The groups are shells around one centre, one inside the other: the same stretched ball of 5 dimensions in 10 sizes.
Some rows, each with its group after it:
[ 20  -7 -36 -23  13  -6 -18  11  19 -16  -2  17   6  -5 -12  26  23  10]
(6)
[-19 -15  -2 -27   3 -12  12 -14  -7  -4  22 -10 -22  24  28  35  -5  13]
(0)
[ 26  -2 -45 -14  -2  -3 -26  28  13 -12   5  15   1 -19  -5  26  25  21]
(1)
[ 18 -16 -32 -29 -16 -24  -7   0 -16  -4  16   1  -6  -4  38  37  -6  19]
(4)
[ 32   0 -52 -11 -21  -9 -28  39  -6  -5  15  11 -10 -31  19  34  19  35]
(9)
[ 16   0 -37 -13   2  -4 -18  26   8  -8  11  13 -11 -16  -3  33  24  26]
(6)
[ 16  14 -45   4  -6  13 -31  57  14  -7  16  12 -22 -31 -12  29  42  40]
(4)
[ 18  -3 -38 -17 -14   0 -23  30   0 -10  12   2 -14 -10  21  28  19  23]
(1)
[ 38  -7 -50 -26  11  -4 -32  18  28 -23 -12  24  21 -14 -20  18  29   4]
(8)
[-11 -32  -1 -43  18 -35  24 -56  -3  -7  11   2  11  32  14  34 -24  -6]
(8)
[ 15  -3 -40 -11   0   6 -22  18  25 -14   6  10  11 -11 -19  14  24  12]
(5)
[ 18   3 -45  -8 -19  21 -36  46  19 -17   8  -2  -6 -13   4   9  33  17]
(7)
[ 12 -18 -29 -33  -1   9 -21  -4  29 -27  -7  -4  22  21   2  -2  13 -17]
(4)
[  1   0 -32  -7 -22  16 -22  32   9 -10  19 -11 -15  -3  15  14  20  20]
(5)
[ -9  -2 -20 -10  -3   9  -8  16  11  -8  19  -5 -16   4   2  21  18  19]
(6)
[-11   1 -22  -2 -24   3  -5  28 -12   4  36 -12 -34  -8  28  33   9  39]
(3)
[ -7 -13  -8 -26  28 -24  13 -18   2  -5  13  14 -12  11  -5  46   4  17]
(3)
[ 16 -11 -38 -18 -24  -8 -16  12  -4  -6  17  -3   1  -9  24  22   2  18]
(5)
[ -4 -25 -17 -31 -15 -18   6 -26  -7  -5  19 -12   7  18  30  21 -19   3]
(2)
[ -2  -2 -21 -15   0  -2  -7  20  -1  -5  18   0 -28   0  16  37  17  27]
(1)
[ 18  13 -53   9 -40  12 -33  66  -7   1  31  -3 -28 -39  21  28  28  50]
(8)
[  4 -12 -32 -12 -14 -12  -5  -4   3  -2  22   2   9  -8   2  22  -2  18]
(0)
[-28  -8  -8  -5  -9  -8  15  -6  -8   7  39 -11 -21   6  11  33  -6  30]
(9)
[ 16 -11 -29 -31   0 -11 -13  11  -2 -12   5   5 -12   3  26  34  11  14]
(0)
[ 18 -24 -27 -43  15  -9 -12 -23  27 -26 -12   9  30  21  -4   9   6 -20]
(8)
[-10  -2 -24  -3 -22   6  -7  19  -1  -1  31 -12 -18  -4  16  22   8  28]
(6)
[  4   4 -39   2 -37  13 -24  45  -4  -2  30 -13 -23 -18  26  20  17  36]
(0)
[  8 -12 -23 -27  28 -12  -4 -11  23 -16  -2  19  10   7 -24  27  16   3]
(3)
[ 18 -12 -37 -24 -10   4 -24  11  17 -19   2   0  11   2   8   9  15   1]
(1)
[  1   1 -35  -5 -20  27 -28  33  24 -16  14 -11  -3  -2  -1   0  27  11]
(3)
[  8  -7 -19 -30  25 -13  -4   5   6 -12   2  15 -17   7   4  43  19  16]
(5)
[ -2   9 -36   9 -26  16 -21  45   5  -1  31  -7 -23 -21   5  20  24  39]
(3)
[ 15   0 -41  -4 -10 -11 -14  25  -1   0  22  12  -9 -27   0  35  15  37]
(9)
[ 12  -9 -20 -37  29  -5 -12   5  18 -22 -10  14 -10  16   1  33  26   2]
(2)
[ 11  -5 -33 -14   2 -11 -10  11   7  -6  14  12  -3 -12  -4  32  14  23]
(1)
[ 33  -4 -51 -17  -7  -1 -31  27  16 -15   1  15  10 -20  -4  19  24  15]
(7)
[-23 -10 -14  -3  -9  -3   9 -11   7   2  33  -8   0   5  -7  18  -4  19]
(4)
[ -8  -6 -16 -18  -2   4  -6  11   5  -9  17  -8 -21  12  17  26  13  16]
(5)
[ 12 -20 -31 -28   6  -6 -11 -18  27 -19  -2   7  32   9 -16   6   5 -10]
(2)
[-18 -22  -7 -29   5   2   5 -28  21 -16   9 -12  12  35   2   6  -3 -13]
(2)
[ 19  -9 -28 -31  20 -20  -9   5   3 -12   0  19 -10  -1   6  44  17  17]
(7)
[ 19  -9 -31 -30  19  -7 -16   7  18 -19  -5  17   1   2  -7  29  23   7]
(6)
[-27 -12 -13  -5 -29   8   4  -6   3  -1  36 -26  -4  14  16   7  -8  13]
(9)
[-11 -12 -26  -5 -43  -5   0   2 -15   6  41 -22  -7  -3  35  19 -15  26]
(9)
[  3   5 -35   4 -10   0 -13  31   4   1  27   7 -16 -24  -8  31  21  39]
(8)
[-10 -13 -22  -9  -9  -7   3 -11   8  -2  26  -3   9   1  -7  18  -4  15]
(2)
[  6   1 -41   6 -30  -5 -13  28  -7   7  35   0 -10 -30   7  29   7  42]
(4)
[ 19  -7 -47  -8 -32  -1 -23  23   2  -5  20  -2   7 -20  14  15   7  22]
(7)
[ 15  -5 -39 -15 -26   4 -23  29  -2  -9  17  -6 -12  -9  28  21  13  22]
(7)
[ -3  -4 -31  -1 -24  -7  -5  14  -7   5  34  -4 -11 -16  11  28   1  34]
(0)

New rows. What belongs after each?
[ 25   1 -51  -7 -21   9 -33  40  13 -12  11   4   0 -23   3  15  26  23]
(6)
[  5 -19 -11 -45  38 -15   1 -22  20 -22 -11  14   3  28  -5  31  13  -9]
(3)
[-16 -10 -19  -8 -28   4  -2   4  -2  -1  32 -20 -10   6  23  15  -3  19]
(5)
[ -5 -14 -22 -16 -19 -13   2  -4 -10   0  28  -9  -8   2  26  28  -9  20]
(6)
[  1  -2 -41   2 -47  23 -27  34   9  -7  28 -21   0 -11  17  -2  11  19]
(2)
[ 12  -8 -34 -15  -5 -16  -8   8  -2  -2  18   9  -4 -13   6  34   7  26]
(5)
[-21   2 -18   5 -27   8  -2  25 -10   6  42 -18 -34  -5  23  28   7  39]
(8)
[ -8  -5 -20 -10   4  -7   1   3   6  -2  22   5 -10  -2  -7  31   9  24]
(7)
[  0 -23  -9 -41  37 -23  10 -37  18 -17  -5  16  13  26 -13  31   2  -8]
(3)
[-22 -17  -2 -24   5 -14  17 -24  -2  -2  24  -8 -11  23  15  31  -9  11]
(1)
[ 18   1 -36 -19  -4   3 -25  37   4 -13   7   5 -22  -9  17  31  28  24]
(0)
[ 12  -6 -40 -12 -21  15 -27  23  20 -16  10  -6   8  -4   4   3  18   8]
(6)
[-14 -21  -6 -30  15 -17  14 -34   9  -8  13   0   6  25   0  26  -8   0]
(1)
[ -5  -2 -30  -1 -21  11 -13  21  10  -4  26  -9  -6  -8   2  13  13  23]
(6)
[ -3 -25 -20 -32  -2   3  -6 -28  28 -22   2  -9  31  29  -3  -5  -3 -21]
(4)
[-12  -8  -6 -26  27  -3   3  -3  14 -13   7   6 -19  20  -3  34  19  10]
(3)
[ 11 -14 -28 -29  12   5 -17  -2  30 -24  -6   6  17  14 -12   8  18  -9]
(5)
[ -1  -3 -18 -20  17  -1  -7  14  11 -11   8   8 -21   6   0  35  24  19]
(5)
[  1 -11 -29 -13  -2  -3  -7  -3  17  -9  15   3  12  -1 -13  15   7  10]
(5)
[-18 -14  -7 -24   3   2   4 -11   9 -11  15 -11 -10  26  12  19   3   3]
(7)
[ 40  -1 -60 -14 -29   5 -42  47   6 -14   5   5   1 -27  21  17  25  22]
(4)
[ -5 -11 -14 -24   0 -14   3   1 -11  -3  20  -2 -25  10  28  41   2  22]
(5)
[ -1 -12 -15 -33  31   9 -11  -7  38 -28 -11   7   8  27 -21  11  26 -13]
(4)
[ 16 -12 -23 -40  26  -1 -17   4  23 -26 -14  12  -1  19   1  24  26  -6]
(8)
[-13 -14   0 -37  37  -9   9 -18  14 -16   1   6 -16  32  -1  36  13   1]
(9)
[  9 -10 -37 -14 -39   6 -21  21  -3  -7  22 -16  -4  -4  36  12   3  16]
(9)
[  6  -7 -32 -11 -23  -9  -9  16 -10   0  26  -4 -14 -11  26  31   3  29]
(6)
[  2  -7 -18 -26  14  -7  -5   7   5 -12   8   6 -19   9  10  36  17  16]
(6)
[ 26   3 -46 -17  -1  25 -42  45  35 -27  -8   6   2  -6 -10   4  44   5]
(4)
[  0   2 -35   0 -24  21 -24  35  15  -9  22 -11  -9  -9   3   8  23  22]
(5)
[ 11  -8 -43  -8 -49  10 -25  26  -1  -6  25 -19   2 -11  32   5   3  17]
(8)
[ 24   0 -45 -10   1  -4 -24  28  15 -10   7  18   2 -23 -14  27  26  24]
(3)
[ -9 -31  -5 -43   6 -19  12 -43   3 -13   8  -8  10  37  24  21 -17 -12]
(8)
[-12 -19  -7 -30  18  -9   8 -26  16 -13   8   1   4  26  -4  22   1  -3]
(6)
[  8  -8 -28 -21 -12  -7 -11  15  -6  -6  16  -3 -16  -1  29  32   8  21]
(1)
[ 16  -6 -37 -20  15  15 -27  13  44 -26  -9  12  21   3 -33   2  33  -6]
(8)
[ 10 -18 -21 -36   6 -18  -3  -9  -1 -12   5   4  -3  13  22  33   2   6]
(5)
[ 17 -12 -32 -28  14  -1 -18   1  28 -22  -6  13  17   6 -16  14  20  -3]
(1)
[ 18 -12 -32 -28  -5 -17 -11   8  -6  -8  10   6  -8  -3  25  36   6  18]
(7)
[ -3   5 -28  -5 -10  22 -22  39  15 -12  17  -7 -24  -2   5  17  31  23]
(9)
[  6  -6 -34  -8 -21 -13  -7  14 -11   3  28   1 -10 -17  18  34   1  33]
(7)
[-21  -7  -4 -17  11  -7  11  -5   0  -2  23  -3 -26  15   8  38   6  22]
(0)
[ 23  -6 -33 -28  12 -12 -17  17   6 -14   0  16 -10  -5   8  38  22  17]
(5)
[ -7 -22  -5 -37   9 -31  18 -29 -16  -2  18   0 -14  21  32  46 -15  13]
(2)
[ 22  -6 -39 -20  -5 -10 -18  19   1  -9   9  11  -5 -13  12  32  15  21]
(6)
[  9 -21 -14 -44  39 -20   2 -28  21 -21 -11  19  12  24 -13  31  10  -9]
(3)
[-20  -5  -9 -12   3   2   4   3   7  -5  23  -7 -20  12   4  27  10  19]
(7)
[ -8 -11 -24  -6 -28 -17   6  -1 -19  10  39  -9 -12  -9  26  33 -13  33]
(9)
[ -9 -19 -14 -25   8  -9   5 -25  15 -11  12   0  12  18  -5  18  -3  -1]
(6)
[ -4   7 -33   4 -29  15 -18  44  -2   0  32 -12 -30 -16  19  23  20  38]
(3)
[-15  -5 -21  -4 -16  13  -7  11  13  -6  26 -13  -7   5   2  11  10  16]
(5)
[ 11 -23 -16 -46  42 -15  -2 -31  31 -26 -17  20  23  27 -21  22  12 -19]
(8)
[-11  -3 -23  -6  -4  18 -12  12  26 -13  16  -6   0   6 -15   6  20  10]
(3)
[ 13 -18 -35 -20  -9 -16  -7 -14   9  -8  13   6  25  -4  -3  16  -5   6]
(8)
[ 21   1 -45 -11 -19  10 -31  41  10 -12  11   1  -9 -16  12  18  27  22]
(6)
[-17 -10 -25  -2 -46  16  -9   8   3  -2  36 -30   0   5  24  -1  -6  14]
(4)
[ 11   9 -40  -2  -2  24 -32  48  28 -16   8   6 -11 -15 -17  14  43  22]
(9)
[ -3 -13 -10 -31  33 -19   8 -17  10 -11   4  16  -7  15  -9  41  10   9]
(7)
[ -8  -3 -27  -2 -28   8 -10  21  -1  -1  31 -14 -15  -5  18  19   7  27]
(6)
[  9  -2 -33 -15   2  15 -24  24  27 -19   3   3  -1   1  -9  12  30   8]
(1)
[  1  -5 -32  -4 -13  -1 -10  11   8  -3  23   1   1 -12  -5  20   9  23]
(5)
[ 14  -3 -39 -14 -25  11 -27  34   5 -12  14  -8 -11  -7  24  15  19  18]
(0)
